The same things were measured in two ways. Each way mixes the same 10 hidden numbers, adds some noise and spreads widely along 6 directions of its own, which tell nothing about the thing.
Some things both ways: the first way, then the second way.
[ 32.5 -12.4 -10.0  26.8  11.1  18.8 -29.5 -16.8 -30.7  -2.2 -35.3 -16.7
 -14.2 -10.5   3.0 -30.3  42.4  -8.3  16.8  15.6 -28.3  -5.4]
[  9.3   3.2  -2.8 -37.6  29.0  33.0  42.5 -36.2  21.2  -9.9   8.5  -8.9
  13.1  21.2  -2.9  -0.8   2.7  30.3  -7.1  23.1  38.7]

[-27.8 -16.4  13.1  19.0 -29.8  46.9 -13.0  32.0   6.0   8.7  16.3  23.9
  42.0  25.2 -28.2  12.4 -21.6  -1.8 -18.1   7.2   8.4   0.4]
[  2.5  17.6   6.6  -4.7   6.1 -13.5  12.7  -1.6   0.5  -9.0   3.2 -23.8
  16.3 -34.3  14.1 -27.0  -4.8  18.3 -14.9 -32.2  12.9]

[ -3.8   1.2 -10.3  11.7  -3.9 -21.1 -30.0   2.1   6.4 -11.5   6.8  12.2
  -6.3  36.8  -7.6   3.5 -10.2 -16.0 -19.7   4.2  -3.0 -15.1]
[ 11.0 -17.6  -5.6 -18.3 -20.6 -19.7 -22.6 -28.3  31.3  14.6   4.4 -36.2
 -10.1  24.5   0.8  -0.2  -2.0  14.3   3.7  18.2  13.2]

[  3.4  11.4  13.5  18.0   6.3 -34.8   9.7 -25.5  -6.8 -26.3  -2.8 -58.3
 -14.9  24.6   1.7 -21.5 -17.9   7.2  17.0  -6.7  -7.4  21.8]
[-32.4   6.9  15.6 -17.9  10.0  59.5  22.5  23.1 -26.3 -11.8   0.6   9.2
  30.9 -14.0  -4.5 -24.8 -20.5  30.8   7.1  -5.4  21.9]

[-17.9   3.6   0.6   2.5 -25.7   9.1 -34.4  25.1  17.5 -15.7 -34.8  41.5
  37.4  14.0 -38.9   7.7  17.4  -2.9 -36.0 -10.2  22.6  21.5]
[ 16.0  27.0  -8.3  -8.7   8.1 -38.7 -27.5   5.8 -28.5 -10.4   6.5 -17.1
  27.4 -31.3  19.9 -41.5  27.2   1.5   9.5 -61.1   2.2]

[-13.9   9.7  13.4  43.4   0.9 -12.2 -56.6  15.3  -2.3   2.2  16.8  -9.6
  50.6   6.7  39.8  20.3  39.9  14.9  14.9  26.8  10.9 -24.0]
[  4.1 -20.6 -26.5  29.2  21.0  -2.4 -15.1  24.6  18.4   6.5  17.1   0.1
   2.5   3.1  28.1 -12.5   9.7 -21.0  -7.4 -15.6 -37.1]

[-14.4  41.1  12.7 -29.9  30.8  17.6  36.9   4.0  24.2   5.2 -18.8  16.0
 -18.1   4.9  42.7  -6.3   4.5 -23.8   9.5  41.4 -15.4  20.5]
[ 19.1 -16.7  -8.9  11.8  14.7  -7.7  32.2 -27.5 -39.8  -1.3   7.5 -19.3
   5.6   5.6  47.6  28.7  31.7 -74.5 -24.5 -26.4 -52.3]

[-26.1  20.1   9.5  13.6  11.8 -16.3  14.5  -1.0   4.3   1.8  25.5 -35.0
   2.0  41.8  20.2  10.8 -18.6  -5.5  21.9  23.2  -9.6  -6.4]
[  0.2 -11.3 -31.2 -48.0  38.5  25.5  -9.6 -39.1   3.0  12.9 -11.9 -26.4
 -16.8  15.2  11.0  29.5   9.2 -28.2  -2.4  37.6   4.2]

[-40.6  12.3 -22.3 -51.1   1.9  -0.3  18.9  23.8   3.3 -15.6  13.5  15.3
  29.1  -5.7   9.9  57.4  58.8  21.3  -9.4  -2.8  35.0  18.6]
[ 53.7   8.4 -11.5   6.1  -4.6  -9.4  14.2 -37.7   8.6  12.3   8.1 -11.7
  -3.2   8.1  41.9 -12.1  30.1 -40.8 -20.0  -6.8 -28.5]

[-23.8  -3.9  -0.2 -16.8 -18.4   7.5  18.8  20.2   6.2   6.6  42.1  10.9
   6.6  23.0 -31.4  16.8 -33.5   6.8 -11.7  -6.9  15.0   4.6]
[ 13.9  22.4  28.5 -19.6 -27.1  -9.5 -12.8 -12.2  -5.0  -0.8  -1.8 -27.9
   7.8 -27.2   6.2 -32.8   7.5  19.2 -18.1  -7.4   5.7]

[-30.2  18.1   7.7 -37.2  -7.3   5.9  -2.5  24.2  14.9  10.0  13.1   5.4
  15.3 -15.3  10.9  37.3  36.1  14.7  -1.7   3.5  16.1 -23.7]
[ 30.9  -0.6  15.5 -26.8   1.1  19.3  -3.3  -4.3  19.5  16.7   0.4 -31.1
  -9.6  16.6  11.7   2.4  37.9 -21.4  -7.8  34.6  -4.3]

[ 20.5  27.1  33.8 -11.2  24.4  10.6   5.5  -3.2  14.6  -5.7  19.8   3.4
 -21.0 -22.8  73.7  -9.4  19.6  -1.8  27.6  37.9 -34.8  13.6]
[ 16.4   9.1  24.7   2.2  22.4  33.8  53.3  -4.0  -9.3  -2.5   6.7 -12.4
   8.5  -5.6  22.5  -4.8  12.7 -23.7 -23.7   1.1  -7.5]

[-14.0  -0.1  12.2  -1.5  22.1  17.1  -9.8  15.4  12.7  20.3  17.4  -6.5
 -30.9 -23.2 -21.8 -20.3 -19.9   1.0  20.4 -12.5  -6.0 -21.5]
[ 31.6  12.7   0.2 -31.4  19.7  -4.2  15.2   0.3   0.7 -11.6  20.1   6.2
  42.0  10.6  -3.7 -52.3  23.4  19.2  -2.1   6.7  -4.5]

[-43.8 -10.9 -28.3 -46.5  25.9  29.4  21.7   2.0  17.6 -23.9  14.8 -35.2
 -30.9 -33.1 -34.5 -12.0 -24.1  28.1 -19.8 -29.8   0.8  42.8]
[ 32.1 -11.2 -11.9   0.0  -9.2 -15.8  -5.7 -12.3  11.5  37.0 -20.3 -25.7
   7.4 -11.7   8.2 -26.1  -1.7 -20.7  24.8   5.0 -27.7]

[ 27.9 -29.3  -2.9  19.2 -13.5  20.9  -1.0 -21.9 -14.8  29.4  17.6  -2.4
  -0.6 -36.1 -29.5  -7.6  -1.4  21.0   7.4  15.5 -17.3   6.1]
[  2.7 -17.8  25.5  48.2   8.1   1.7  21.2  13.3  -3.0  33.0 -15.3 -30.9
  -4.6 -14.9  12.3  16.4 -15.5  -5.2 -15.7  15.4 -22.9]

[ 13.6   4.4  47.6  30.7   4.4  16.9 -10.5   3.1  12.5   8.8 -15.1  12.0
   7.5  22.7   8.3 -16.8 -12.6 -16.3   2.4  21.5  -7.4 -13.7]
[  9.9   0.7  12.2  33.9  -3.1  -2.3  17.6  19.0 -16.1 -10.0  31.6  -4.2
  24.2   3.9  33.4 -30.6  -4.4  -8.8 -21.1 -57.0 -19.9]

[-12.6  28.0  19.6 -31.8  -5.8   7.1  14.6  25.1   0.4   4.8 -31.4  11.3
  -2.0  18.6  22.1  -1.5  17.8 -28.8   1.7   9.7  22.2 -36.6]
[ 25.4  41.1   2.5 -88.8   8.4  26.6   2.2 -40.3  -1.6 -26.7  27.1 -11.8
  -7.3  12.8   2.6   1.6  29.7  -2.1 -22.8  21.2  82.3]

[  1.7 -15.3 -26.7  11.1  27.7 -10.9  10.2 -24.4 -13.3 -15.2  -4.0 -32.2
 -23.2 -37.0  17.5 -20.7  -6.3  -3.1  15.1  -5.4   4.6   8.6]
[  9.3  -3.4  -8.4  -6.1   4.5  10.0 -25.7  23.7  16.4  31.1  -3.9  -7.3
 -11.9  -4.0  -3.9 -21.9 -19.7 -30.5  12.2  22.4   9.4]

[-30.5 -13.9 -39.9 -16.8  -3.1   4.3  -3.1  -4.5 -27.0 -28.3  -2.0 -54.7
  10.6  17.4 -15.2  11.7  31.1  25.9 -20.7  -6.4  13.6   8.3]
[ 23.1 -19.8 -38.5   2.2 -25.2 -31.3  -7.1 -33.3 -17.8  13.3  -3.3 -26.0
  11.1 -12.7  32.0   5.1  -4.1 -19.5  -3.3 -24.0 -27.9]

[ 41.7 -13.2  12.2  43.8   1.9   6.3 -53.6   2.7 -31.8  15.7  23.9  11.4
  -2.5   2.3  -3.1  -8.5  42.7  13.0  26.2  18.8 -17.0 -23.8]
[ 11.7  21.6  21.4  22.2 -12.6 -16.9 -22.4  -6.5 -27.9  15.2  12.5 -16.8
   0.5 -56.9  21.9 -22.1 -16.6   8.5 -51.5 -43.8 -21.5]

[ 18.7 -11.8   2.4  24.7 -15.1 -28.3  38.4 -45.4 -33.2  -6.6 -37.2 -38.7
  12.6   4.5  -1.5  17.0  32.6  -6.7  24.4   1.4  12.9   1.1]
[ 41.4  21.5  -7.3 -23.8  31.5  21.0 -10.4   6.3 -54.4  -6.3  16.7   6.5
  18.0  29.6  30.4 -12.7  53.3 -49.7  11.8 -28.6  10.8]

[-15.7 -28.6 -15.5  -4.6 -14.4  12.6  19.7 -17.2  -1.1  -7.9 -16.8 -18.7
  -1.6 -16.5 -50.5  11.4  -2.5  -6.0  -7.6 -31.0   1.2   6.9]
[ 25.3  -1.6 -28.6 -10.6  36.8  14.9  57.1  -1.8 -35.8  21.4 -17.5   6.0
  30.7  -8.7   2.3   4.6 -28.6 -20.4  17.4  29.3  26.1]

[-11.8  -4.1  32.0  11.1  28.2  22.9  14.7 -12.7  30.0  20.7  51.0  -8.5
 -37.2 -27.9 -12.5 -17.9 -65.1  35.7   1.3   8.6   4.2  13.8]
[  3.9  -1.9  42.5  -0.1   2.8  18.6 -57.8  23.2  29.8  27.0   4.0 -29.3
 -15.0  12.5  -1.3 -52.1  10.6  -9.2  14.4   0.5 -22.5]

[-35.4  -2.8  -6.6 -25.1  11.7   5.7  -8.3  24.6  -1.2  -7.2  12.4 -13.8
  -1.5 -13.8  -1.5  11.4  17.3  17.8  -4.7 -19.7  37.0 -27.9]
[ 30.6   4.4 -47.4  14.9  -7.2 -29.9   2.9 -11.7 -13.6  18.9  16.7  16.8
  -1.4 -21.8  23.3 -10.3 -30.4 -32.3 -27.8  -2.2  -3.8]

[  9.5  18.9  10.3  13.3  -9.8 -17.5 -67.3  16.7  -3.4 -11.9 -12.4  10.7
  13.7  20.1  -5.2   6.1  62.0  15.7  -4.5   3.8   0.5 -16.7]
[-11.1  -0.8   3.0 -16.3  -0.9  25.5 -31.8 -10.1   1.8  34.9 -11.6 -35.9
 -33.6 -23.5   1.7  19.2  -5.9   0.3  -8.8   7.9   7.8]

[-30.0  12.0  -4.5 -39.1  12.7  17.5  44.4  11.3   4.0  -6.6   1.1 -35.5
 -11.1  -0.6  -9.1 -25.4 -30.4  18.9  -5.2  -1.4  14.0  40.0]
[ -4.7  -0.6   0.8  -9.7  -2.1  18.0   2.6 -26.8  22.7   2.9   3.9 -23.9
  -8.4   2.7  16.1   1.7  -9.1   8.6 -13.4  10.7  11.6]

Other things, the second way, with their names:
K_710: [ 17.1  14.7  14.2  -5.1   8.3  23.7 -15.8   1.1 -14.4  11.7   9.1 -15.6
 -17.4  -7.4  21.6   4.5  21.4 -25.0 -18.1  -1.0   3.4]
K_950: [ -7.4  -2.2  28.0 -46.0  29.2  42.8   8.3 -11.8  11.9 -14.9  18.1 -25.1
   8.7  44.8  -5.6  -7.3  19.1   9.7   0.3  17.7  30.1]
K_72: [-11.1  26.7  11.6 -26.7   2.2  16.0  10.5 -13.0  16.8  -5.7   3.8 -20.5
 -12.1 -15.6 -10.2  -4.9  -3.9  31.1  -3.9  18.1  58.1]
K_788: [ 35.5  32.3 -18.1 -35.3  36.5 -16.5  24.7 -12.4 -36.8 -15.4  -4.4 -12.2
  40.7 -14.4   4.8 -19.0  51.4   0.9  20.7 -29.9  28.3]
K_310: [ 29.8 -24.2  15.4  30.2 -46.7   3.8  18.5  29.3   3.8  30.6  21.4   2.7
  -2.9  20.0   8.6 -10.7 -21.6 -36.1 -16.1  23.1 -22.3]
K_364: [-12.9 -16.5  -2.5  48.3   9.4   0.5  21.8 -14.9  25.1  -2.1  10.4  -2.7
 -16.8  33.5  39.1  15.7  11.8 -20.6  -2.5  33.3 -14.5]
K_698: [ 31.3  -5.5 -56.4  26.8  28.8 -42.4  47.0 -29.5 -25.1  15.5  -7.7  -4.1
  10.1 -14.5  32.0  29.9  -6.4 -36.2 -10.5   9.7   0.3]
K_803: [  7.8   1.8  17.3  17.2 -38.6  -4.7 -12.0  -2.9 -21.3  11.7 -17.4  -4.6
  13.2 -22.8  26.7 -32.8   5.5 -20.9   2.0  10.9 -47.4]
K_367: [ 20.2  21.9   9.1  -1.3  22.6  10.4  34.3  -1.0  -2.1  20.2  -2.3  -0.7
   5.9 -18.0  -3.0 -24.2 -21.4  -4.8  -3.3  12.9  34.6]
K_446: [ 25.3  -3.7  -3.9  -4.7  21.1  -1.6   5.6 -17.7  39.7  22.9   2.9 -18.0
  -6.5  19.4   3.7 -16.3  -7.5   1.3  -7.6  28.3  12.1]
K_749: [ 22.3  21.3  -9.9 -16.6  14.3  37.5  31.6  -3.9  -9.6  11.8  -5.9  15.5
  18.3 -26.9   9.4 -35.7  -5.8  -3.0  -2.6   6.7  -1.6]
K_178: [ 55.1   9.7  -0.7 -14.1   7.2  -2.5 -51.1  29.9  -0.4  33.3   2.5 -17.9
  -6.5   3.8  13.0 -19.8  23.1 -27.0  -6.2  13.3  -8.2]
K_940: [ 20.5  40.0 -24.5   8.4  30.0  24.3   9.2  13.4 -39.1  -0.3  -1.1  39.7
  16.9  -4.4  21.7 -24.3  38.2 -22.1  27.5  13.4  15.2]
K_783: [ -2.8  50.1  31.1 -51.3  23.5  12.1   0.3 -42.6 -36.6 -31.5  -1.9 -19.5
  10.5 -33.0   8.6 -14.2  27.2  23.3 -24.9  -0.7  37.6]
K_889: [ -5.5  -2.5   7.2 -34.9 -23.1  37.0  33.0 -23.2 -19.8 -16.5 -18.6  -4.8
  31.4 -12.9  12.4 -21.3  13.5   3.8  14.4  29.4 -13.8]
K_797: [ 44.6  20.7  -7.4  32.4  11.5 -32.1  -5.6  -9.9 -34.7  43.5 -19.9 -20.0
 -19.5 -32.3  24.4  25.2  14.6 -45.6 -18.8  10.5  -3.9]
K_926: [ 18.6  -3.2 -23.8 -19.6  13.1   5.9  10.7   5.3 -35.3   9.1   1.3 -11.7
  -4.5   2.5  12.6  32.9  26.4 -47.3  11.2   6.9  19.8]
K_840: [ 39.3  15.9  -3.8 -31.0   8.6  -7.2 -30.4 -13.0 -40.4   2.2   6.1 -13.8
   2.5  26.9  17.8  -7.0  59.7 -45.8  24.1 -10.1   1.0]
K_342: [ 29.7   0.6 -19.5  20.5  43.9 -38.6  10.8 -18.9  27.8  20.3  -3.7 -22.4
   0.4   3.2   9.6  -8.6 -20.8  20.1 -22.0  16.5  24.8]
K_303: [ 15.0  12.8 -17.9 -14.2  -2.1  27.2   8.7  19.6 -40.2  10.1 -27.3  13.1
  30.4  -6.1   5.8 -21.6  49.2 -32.2  65.6  28.5  -2.7]
K_195: [ 20.5  10.3   0.3 -27.6   8.1  21.5  13.0  -5.7 -25.6  14.1   7.6  -3.5
  -5.7  -8.3   6.3   6.4 -15.1 -31.7 -19.4   8.4  20.7]
K_876: [ 13.2  25.4  29.1 -11.2 -37.9  -6.8 -32.5  -9.4  10.0 -12.8  34.9  -0.2
  -1.6 -15.6  13.0 -58.4 -10.3  17.9 -40.4 -15.7   5.9]
K_253: [ 29.8   9.1  28.2 -26.9 -21.7  -8.7  -7.0 -24.2  24.5   2.3   4.4 -39.8
   4.9   2.4   4.3 -27.6  13.8  15.5 -15.1   7.1  11.0]
K_418: [  9.5 -25.7 -35.4   0.5  27.6  16.9  22.5 -25.1  -8.5  25.9  -3.6 -25.4
 -24.5   9.9  12.7  63.0  20.1 -39.1  -6.4  18.9  -9.4]
K_432: [ -9.3  -5.4   9.2 -13.3  -7.1  -1.3   6.5 -23.7  42.7  18.4  -0.9 -39.2
 -18.5 -12.3  -5.2  -7.0 -29.0  15.9 -21.5  19.5  17.2]
K_861: [ -3.5  12.9  39.2 -10.1  -3.9  15.0 -35.6  20.2  12.4 -23.8  41.8 -20.1
  10.1  29.6  11.4 -49.8  39.7  14.3  12.7 -59.8   6.6]
K_945: [ 11.8  24.0  -1.9 -32.1  29.2   9.5  28.1 -22.8  17.6 -14.3  18.8  -7.3
   0.8   0.6  -9.2   8.4  35.6  23.3 -19.9  29.0  41.3]
K_25: [ 20.4  -3.5  33.1  -9.3 -54.7  20.4  27.5   5.3   1.9 -10.6   8.0  -5.8
  26.3  22.4  15.6 -34.3  40.7 -10.1  12.7   8.6 -21.5]
K_492: [ 26.4 -16.0  13.8  -0.3  -0.4  42.1  67.2 -18.6   3.4  14.1  10.8  -2.0
  12.5   6.4   9.7  -2.5  -7.5 -21.2 -35.8  17.8 -34.3]
K_849: [ -2.1  13.4  -1.5  -8.2  34.0   8.7   1.7  14.3  -6.6  17.9   8.0 -12.2
 -11.4 -30.6  -0.9  -6.9 -35.2 -25.3 -19.7  -3.4  26.1]
K_219: [ -8.5  -3.7 -22.3 -14.2  16.5  25.0  27.3   2.3  16.3 -21.6  20.2  25.7
  32.7  18.2  11.1 -47.0   2.4  -8.3  11.9   4.2 -12.2]
K_995: [ 30.2  -2.0 -19.7 -58.4  36.2  -1.6  24.7  -5.3  15.0 -20.1   8.5 -15.2
  35.5  35.8  -3.1 -26.7  35.6  -1.0  24.9  13.6  31.8]
K_315: [ 28.7  17.5   2.0 -31.3  13.9  11.0  11.9  11.0  24.2   1.6  17.2  -5.4
   7.9   7.3  -2.0 -28.4  24.0   0.1   0.6  12.7  20.8]
K_716: [ -8.1  -7.3 -28.3  10.8  25.3  -3.4  40.2 -11.5  35.8  -4.4   2.5 -14.0
  -4.8   9.6  28.0  10.4 -46.2   7.0 -12.4  19.9  50.8]
K_419: [ 10.2  12.9 -17.1   4.3   0.0  -8.3  63.8 -40.4  -0.2 -12.1  19.1   7.8
  12.9 -26.3  24.7  -0.3 -34.8   5.0 -51.6   4.3  21.8]
K_604: [ 37.2  25.8  12.7 -16.2  21.2 -40.2 -42.4   6.3  14.6   0.8   7.8 -51.4
 -20.4   4.3  18.0  -7.6  48.4 -30.5  -5.4 -10.5  18.5]
K_877: [ 16.9 -13.0 -12.0  10.2  21.8   3.2 -24.4  11.1  -6.4  24.8  11.9 -13.0
 -10.9  28.7   7.6   1.0  29.3 -28.0  27.9 -17.6  -3.9]
K_528: [ 12.1  16.6  -0.6 -28.7   7.1  40.7  18.7 -21.8  -0.2  -4.5   3.8  -6.1
  -7.2  13.7  17.2   4.4  38.5 -11.6   9.0  21.8  23.9]
K_37: [ 18.7   3.6  39.9 -22.1 -46.8  55.4  27.7  17.4 -23.6   0.3  -4.4  -0.9
  34.1  -4.6  10.2 -41.1  40.0  -6.3  22.1  -8.5 -36.6]

Some of these things the first way, each followed by its name:
[ 14.9  -2.1  17.6  11.6 -11.7  26.7 -16.0  -0.8  -5.3 -25.7  19.6 -16.6
 -15.4 -14.2  34.2 -26.8  -6.3  -7.3  13.2   9.0 -37.2  12.3]
K_788
[-16.0  16.4  24.2  12.2 -13.5   5.9  17.2  -1.0  16.8 -14.1 -20.5  11.6
   2.5  21.8 -14.1  -8.7 -27.7  -0.5 -16.7   1.3  28.2  26.9]
K_861
[ 10.8   0.4 -18.2 -20.5   8.9 -13.8  -4.9 -13.6   0.7 -15.0  -2.9  22.0
 -13.2  -1.0  28.8  18.3  30.7  -4.2 -24.9  18.5   4.1  -5.5]
K_25
[ 11.4  -8.7 -28.1   4.3  26.8  -5.7   9.7 -24.0 -19.8 -13.7   9.6 -26.3
 -31.6 -42.5  26.3 -16.6  11.8   1.5  29.2   3.8 -13.3  23.0]
K_446
[ 19.5 -31.7 -17.8  41.2   8.3 -11.0   8.3 -31.1 -39.5  -7.9  25.7 -33.7
 -11.0  41.3   6.8  16.5  12.5 -15.8  23.5  15.5 -25.6 -17.4]
K_37
[-14.2 -26.3 -15.5   9.4 -20.1  20.5  11.0   7.4 -10.8  16.7  28.6  21.7
   9.2  24.2 -33.1  27.4 -15.9 -11.4  -9.8   5.3   5.8 -16.5]
K_253
[ 31.3  -6.1 -30.3   9.4  18.5 -32.3  63.5 -35.5 -19.2   3.7   2.3  -2.7
   3.1  -2.8  34.3 -24.5 -39.1  -6.2   7.0  44.4   9.8  64.1]
K_364
[  0.0  28.5  -6.4 -26.6  31.9 -36.7   4.3  14.5   1.2 -11.9  -3.5   9.8
 -22.1   2.7  22.8 -12.4  13.3  -2.3   9.5  -2.5  24.5   6.9]
K_876
[ 16.6  25.0  -6.4   2.1   5.2 -17.7  -1.4   4.6 -16.7 -11.5 -47.2 -10.8
  -6.8  17.8  27.1 -29.5  22.4 -51.7  31.3   9.8 -26.7  -1.2]
K_418
[-32.1   7.6   3.2   9.6   2.7   4.3  19.4   0.4  22.1 -18.3  14.7 -13.6
  -9.2  13.9  35.9  -1.8 -46.3 -44.5  11.9   7.1 -19.3   1.3]
K_995
[-18.5  -1.9   9.3  16.5   2.6  26.0  -9.6 -16.4   2.3 -10.0  49.6 -14.2
 -20.4 -49.4  42.8  15.9  12.5  34.6  11.5  10.4  11.3  -7.8]
K_849
[-23.0  -3.1 -20.7  -2.2   2.9 -22.5  -9.2   7.8 -14.3 -24.7  18.4 -17.9
  24.1   7.0  -9.6  42.3  57.1  17.6  17.8 -22.0  15.0  15.8]
K_749
[  0.7 -17.1 -36.3  17.0  20.9  -0.2  36.6 -19.1 -35.1   9.5   3.0  -4.4
 -24.4   3.8  -6.6  22.8  35.7 -32.3  48.7   3.4 -13.1  -8.7]
K_492
[  5.4   3.1  22.9  10.4   4.6   8.0 -23.1  -9.9  -0.5   4.7  13.8   1.4
 -22.1  -7.3  30.6  18.0  33.7   3.2   8.0  16.2  -2.7 -51.9]
K_195
[ 37.4   3.6  -1.6   8.8  -0.9 -70.4  16.4 -14.3 -15.9 -30.1  -3.4  -5.4
  20.2   3.9  22.2  -8.2   7.5  -6.2  19.4  -7.8  11.8  47.5]
K_940
[ 19.0 -19.6 -24.4   5.0 -13.1  24.2  34.9 -15.1 -37.2  29.2   1.0   3.8
  -0.7 -10.4 -49.6  -5.1   7.4  23.9   6.3  17.7  11.3  27.7]
K_783
[ 26.3 -21.6 -31.0  45.7  19.2  11.6   0.9 -17.6 -27.6  -7.2  17.9   7.5
 -31.9  12.6  22.4 -35.2 -25.7 -40.3  24.2  28.7 -38.9  15.8]
K_432
[-26.6   1.1  39.8  -3.4 -14.0 -11.7 -26.2  19.9   9.2  10.7  57.2 -28.8
  16.9 -16.4  17.9  41.3  16.0  27.3  19.6 -16.3  16.9 -63.4]
K_178
[ 22.7  14.8  -6.0  17.0 -15.5 -31.6   0.1  -4.3   3.4 -13.2  -5.3  46.2
  28.9  -5.3  69.4   8.3  10.4 -49.5  11.8  34.6 -10.1  16.7]
K_604
